There are 4 ways to turn a row about zero (a turn may also mirror it). The second row of each pair is the first, turned, with some noise. The first 36 pairs use one turn. New pairs use 2 turns, one after the other, and a turn may come again.
Known pairs, each followed by its turns in order:
 14 -11  -8  24   7  -8 -12 -38
  8  26 -25   6  14  17 -22 -16 : (3)

  2  13 -11  -5   4 -14  20 -10
-16  -5  15 -19  -4   9   4   8 : (2)

-21 -55  -7   1  25  -6   1  24
-20  11 -26  40  24  39  -7 -10 : (2)

  1  32   1 -11  -1  27   5  19
 29   2 -28 -15  -8 -13   8  -9 : (1)

  2  -2   6 -16 -51   5 -33  64
 38 -26  17 -35   9 -29  58  12 : (3)

64 14 -7 19  1 -5  6 -7
  0   5 -20 -26 -56  -2   1  26 : (2)

-51  21   0  12  -8  49   0 -24
-21 -28 -53  27   1  -8   1  38 : (3)

-64   4   9  -8 -24  15  -1  -9
 12   8  38  16  53 -23   1 -13 : (2)

 -1   1 -11  -5 -35 -16 -28  -6
 -8  -5 -19 -13  17 -38   5   1 : (2)

 10  -9  -5 -18  -2  -4   2  -3
  1 -12   5  19  -5  -4   2  -5 : (1)

-33 -30  -1  61  -3 -44  22   3
-18  12  30 -12  15  63 -32  38 : (1)

 -1  34   4   6 -31  -1  -7  40
 -5 -25  15 -14  33 -26  33   7 : (3)

-55  12  13   6   3   1 -26   2
-7 57 -6 -6  2 15 13 -4 : (1)

 11  -2  -9  64 -16  -8 -33 -20
-33  35 -10   8  18  32 -48 -15 : (0)

 30  14  -1  42  23  -7 -38  12
  4 -12 -28  18 -47 -11  36  -5 : (2)

 10 -22  64  14 -36 -21   3  -7
 35  54 -25 -29  13  -4   7 -24 : (2)

 -3  22   9  -6 -33  10  -3   7
  0 -30  -4   4  13  -5  26  -3 : (3)

-42 -13   8 -64  21   9  -3   3
 17 -47  34 -27  -4 -17  42 -16 : (0)

  6 -12   1  64  -2  -2 -11  -2
-11  37 -34 -29  31   4   1   1 : (3)

 -1  20 -20  33  42  19  46  28
-23   9  44  34 -49  32   1   3 : (2)

  8  -4 -18   6 -43 -20   5 -20
-17  -9  12   8 -39   2 -30  10 : (1)

-2 26  1  0  1 -6 -5 20
-13  -2 -10  11  11   2  21  11 : (0)

  9  -9 -43  -8 -40 -39   7   4
 10 -13  30  27 -48   8 -21  25 : (1)

  3   8 -10 -59  -2   2  17 -64
 -2  -4  13  40 -14 -24 -25 -68 : (1)

  5  -1  -8  -7  64   3  -9 -20
 18 -18  26  -1 -18  53  12   7 : (0)

 13  -2   3 -18  27  17  -6   3
 -1 -17  11  -9 -23  11  10  17 : (0)

 -1 -10  19 -50  29 -30  20 -13
 39  -5  50   8 -11 -12  33   3 : (0)

  2   7 -23  13  30 -10   3 -22
18  5  1  9 -2 41  3 -9 : (0)

  6   1  -1 -16  10  30   9 -64
 -2  -6 -37  47 -23  15 -23 -23 : (3)

-48  47 -10   0  34  -2   2  23
  4 -38 -20   8  40  29  43   6 : (0)

-46  -8  15 -45  -1 -22 -23  20
 -6 -23  -3   0  53   2  -4 -48 : (2)

  4  -4  -2  64  23 -25  -1  -3
-15   6  30 -36  30  12 -22  35 : (1)

 50  47 -25  -3   4   4  -8   0
 30 -17   7 -21 -14 -58 -13   6 : (1)

 -6  11  -5 -49 -14  -6   6  -1
 17 -32  25  26 -11   6   5  -1 : (3)

 41 -25  22   2   2  10 -19  -4
-19  11  25  -3 -30  -2 -25  22 : (0)

 10  11  13 -32   1   6 -10 -12
 13 -26   2  11 -14  -7  -9 -21 : (3)

New pairs. What belongs after each?
-43  -5  45   8 -12  62   1  -5
-21 -18  -4 -27  43 -57 -23  30 : (2) (1)

  2  12  29 -26 -34 -30  -2 -13
-23   3  -4  22  -8 -40  38  -1 : (1) (2)

 34  64 -10 -10  -6 -17   1  30
  5  18 -15 -38  65 -20 -11  -2 : (2) (2)

  7  -3  10  32   9 -20   6   3
  4 -20  -7  20  -1  11  -7 -26 : (1) (2)

 2  1  3 11  8  8  6 64
-10  29  33  11 -23 -27  31  -9 : (1) (3)

 15 -27  56  18  -6  19  18   8
-11  -8  30 -18  47  -9 -30  24 : (3) (2)

 2 -5 22  8 -4 15 64 17
 -4 -51 -28   1  13 -35   2 -20 : (2) (3)

-16  -8  -4 -64   4  34  30 -43
-55  -8  35 -25  -3  -3 -43 -37 : (1) (1)

 -2  -1 -14   6 -22 -10  -4  -8
 -1  -6  -5  18  14   1 -18  -2 : (0) (3)

 -3 -45  -9  -7 -12   0 -22  -9
 -3  -7  -4 -15 -33 -17 -29  15 : (3) (2)

-63 -19  11  14  64  -7 -41 -16
 38  32 -34 -21  56 -16 -27 -48 : (1) (1)

 13  64 -22   8 -14   9   2  57
 -7  39  36  -9  50 -36 -16 -38 : (2) (0)

 10 -24 -43  -4  13  40   5 -26
-13  13 -23  47 -21  -9  -6 -36 : (2) (2)

  4 -16 -64   1  -6  -8  -6   1
 -4  12  14  -7   7 -52 -24  29 : (1) (0)

-30 -20  16  16 -36  32   3  -2
-12 -42 -34  -5  29  12  16  -6 : (0) (2)

 -7 -35   4  -2 -15  -8  34  12
 14  17  32   0  -1  -7 -35  -6 : (3) (2)

 -2 -51  -2  58   3  43   0 -64
 77 -29 -38   4 -14 -52 -17 -22 : (0) (3)

 14  -7   9 -46 -12  -5 -18 -13
-16   8  20 -17  -3  25 -34  19 : (1) (1)

  5  -4  10 -31  16 -11  15 -26
 -3  18 -26 -10  13  10 -31  -5 : (1) (3)

-60  -8  -8   0 -27 -11 -22   3
 16  18 -44 -37 -31  -7 -16 -14 : (1) (1)

  3  17 -56 -40  10 -11   1 -11
-20  16 -22 -50  30 -10  -1 -28 : (3) (3)

 4 18 22 58 -6  2 23 40
-37 -35 -22  37  -2  40  -6 -17 : (0) (0)

-62  35 -27 -24 -15 -17  -1 -14
-10 -19  -4 -25  33  25  51  44 : (3) (1)

-15  24  -3 -35 -16 -10   3 -29
-12 -11   8   2 -13   9 -52   3 : (3) (0)

  0 -21  16   6 -57   2  10  30
 -7  17  27 -14  -2  40 -45  12 : (3) (2)

-15   9   9 -36  -4 -16  -6  -3
 -9  -4  16  22  23  -5  11 -25 : (2) (1)

 -8 -33  -2   1  -6  12   8  40
-17 -23  32   4  -3   5  34  -4 : (3) (3)

  7  -6 -13  -7 -62  -6  13   5
 47  -8 -18   3 -18  -1 -26  31 : (3) (0)

-9  0 13 -1 12 26 64 20
 29  51  32 -17   2 -10  22 -19 : (0) (3)

  7   6  19  12  56 -27  -7   9
 39 -46  -3 -12   2  -9 -29   2 : (3) (3)

-38  -7 -47  64 -15  64  29  37
-80  10  67  17 -25  12   2 -47 : (3) (2)

-3 -1  5 15 -2  9 12 -5
 11  10   5  -6  -7  12   2 -10 : (3) (1)

 37   7 -17  -5 -64  29  34  54
 -8 -62  14  16 -68  22  27  26 : (1) (1)

  8 -24  43  37  33 -22  -8 -17
-36  19   1  50   2 -12  32 -21 : (2) (3)

-25  64 -17 -24   3 -41  -9 -38
 13 -32  -6 -15  64 -14 -29 -45 : (1) (3)

  9 -29 -26 -12  -9  -1   9  -1
-20 -30 -10   2   5  14  12 -14 : (2) (0)

-37  26  39  -6 -41   6 -59   4
-12 -21  52  31  38 -24 -51   7 : (2) (1)

  0  -9  -4   2 -14 -16  40 -22
 28  -4 -24  26  10 -18   5  10 : (1) (2)

-61  -1   8  17 -22  64  56   2
 10 -36  73  48   5 -26  44   9 : (0) (1)

-3 -9 -3  3 -7  6 -4  9
12  1 -2 -1  3  8 -4  7 : (0) (3)

 -9  -6   0 -25   0  29   6 -13
-26 -10  18   8 -14  11  -8  16 : (2) (0)

